The groups are shells around one centre, one inside the other: the same stretched ball of 5 dimensions in 6 sizes.
(in the rows, 128 means zero)
Some rows, each with its group after it:
[124 114  92  96 113 172 148 142 175 167]
z_88
[132 111 114  97 108 141 150 142 180 141]
z_39
[111  99  86  83 111 144 160 126 154 163]
z_16
[119 108  91  94 103 182 145 137 173 180]
z_88
[113  95  96  83  99 146 156 126 160 164]
z_580
[127 125 120 106 115 134 152 136 181 144]
z_39
[116 114  96  95 107 145 156 130 181 168]
z_39
[112  82  73  70  99 144 162 129 161 164]
z_836
[120  96  98  83 112 135 158 132 152 142]
z_82
[116 100  89  84 115 138 160 130 153 151]
z_88
[120 123 105 102 116 138 156 132 181 156]
z_88
[128 100 102  88 102 154 149 142 174 150]
z_580
[133  98  88  83 115 149 154 148 170 137]
z_88
[114  95  77  79 115 153 160 131 149 160]
z_836
[129 117 110 100 117 155 148 142 170 148]
z_580
[129  90  83  78  94 156 152 144 189 157]
z_82
[111 124  98 104 115 167 151 128 168 182]
z_39
[131 106  88  88 118 147 155 146 176 142]
z_39
[122  99  81  82 110 140 160 137 176 152]
z_580
[139  98  90  82 116 137 156 152 178 125]
z_82
[114 135 115 112 120 144 153 127 176 166]
z_82
[123  98  90  84 112 160 152 139 156 154]
z_39
[102 135 126 119 100 185 140 118 169 205]
z_836
[108 116 115 103  88 166 146 122 183 192]
z_580
[110  93  88  83  83 170 150 127 180 190]
z_16
[120  94  80  80 118 156 157 137 145 152]
z_82
[129 122 109 103 123 149 150 142 171 144]
z_580
[128 103  93  86 123 142 156 142 156 136]
z_88
[121 110  97  94  96 159 150 136 194 173]
z_836
[120  88  72  74 101 160 156 138 171 165]
z_88
[135  93  87  77 111 117 163 145 184 123]
z_836
[106 140 123 120 112 171 145 121 170 192]
z_16
[130 115  97  97 122 163 149 146 168 149]
z_16
[123  97  76  81 107 163 154 141 175 164]
z_16
[120 127 134 111 101 142 147 129 184 161]
z_836
[119  85  92  78  85 169 148 135 171 171]
z_82
[126  96  85  78 113 119 165 138 174 134]
z_16
[120  89  92  79  98 154 153 135 163 158]
z_580
[117 118 118 105 104 178 141 133 163 176]
z_836
[129 111  87  90 126 138 159 143 171 139]
z_16
[111 108  87  89 119 146 160 126 152 163]
z_82
[130 118 111  99 115 130 155 141 184 138]
z_39

New rows, each followed by its group:
[126 104  83  84 129 137 161 141 156 135]
z_836
[110 122 124 109  93 170 143 123 176 189]
z_580
[134 106  94  86 117 120 161 145 186 127]
z_82
[135  95  85  77 118 114 165 146 177 119]
z_82
[115 113 113 100  88 161 146 128 190 182]
z_580
[116 138 128 118 117 157 146 128 170 170]
z_39
[125 106 100  92  97 160 148 140 188 165]
z_580
[121  95  87  83  95 171 149 138 177 173]
z_39
[125  94  69  77 118 156 158 144 162 150]
z_82
[134  78  75  67  99 135 160 148 183 135]
z_82
[117  93 102  84  88 160 149 131 170 170]
z_39
[111 135 129 117 103 151 147 123 185 180]
z_836
[131 104  87  84 125 126 162 144 168 127]
z_16
[131 108  94  89 113 137 156 144 185 141]
z_39
[113  84  79  73 101 151 159 129 152 163]
z_836
[109 102 106  92  82 170 146 124 177 192]
z_39
[135  98 101  84 109 125 157 145 179 126]
z_88
[114 132 125 114 116 156 147 127 163 169]
z_39
[126  94  81  79 116 148 157 142 160 143]
z_580
[119 103  92  87  98 146 156 134 187 165]
z_580
[114 123 114 104 117 142 154 127 162 159]
z_39
[122  94  75  77 116 144 161 138 161 148]
z_39
[112 106 106  96  86 174 145 128 182 190]
z_580
[109 110 116  99  92 158 148 122 170 181]
z_580
[124  86  92  77  92 152 153 138 174 156]
z_580
[130 119 120 103 111 137 150 139 182 142]
z_39
[131  98  94  83 101 136 156 143 190 143]
z_39
[123 123 102 101 125 143 155 137 170 150]
z_580
[118 109 115  96 103 143 152 129 166 156]
z_580
[130 111 105  96 115 155 148 144 170 145]
z_39
[113 113  95  96 122 164 153 129 143 167]
z_82
[121  78  73  67 101 148 159 137 158 152]
z_16
[126 124 111 103 121 135 154 137 177 144]
z_580
[134 115 108  96 127 123 158 144 170 121]
z_82
[116 124 100 104 123 167 150 133 159 170]
z_580
[133 101  99  87 108 147 151 146 178 140]
z_39
[129 106  87  88 118 147 156 144 174 145]
z_580
[113 140 136 122 105 167 141 125 179 185]
z_16
[121 131 115 111 127 160 148 135 159 158]
z_88
[103 111 105  98  96 172 148 119 161 195]
z_39
[116 119 120 107 101 182 139 131 165 181]
z_82
[103 128 117 113  94 187 140 120 178 210]
z_836
[118 125 106 106 124 168 148 134 155 166]
z_39
[109 121 109 103 104 151 152 122 176 179]
z_580
[128 105  98  90 115 158 150 143 162 148]
z_39
[107 117 120 105  92 171 144 121 169 191]
z_39
[120  98  86  81 119 132 163 134 155 142]
z_16
[119 126 125 113  95 180 137 133 186 185]
z_82
[120 122  99 101 113 147 155 134 186 165]
z_82
[108 117 112 102  98 151 152 121 176 181]
z_580
[123 113  88  91 123 137 160 137 170 147]
z_16
[108 139 124 119 118 169 145 123 158 183]
z_836
[117 129 109 110 125 178 144 134 152 171]
z_82
[112 109 111  96  88 152 150 125 187 180]
z_580
[121 130 116 110 109 156 147 134 188 169]
z_39
[114 115 115 102  89 158 147 127 191 183]
z_39
[122  97 110  88  87 145 150 133 185 161]
z_39
[117 124 126 110  98 167 142 129 177 178]
z_580
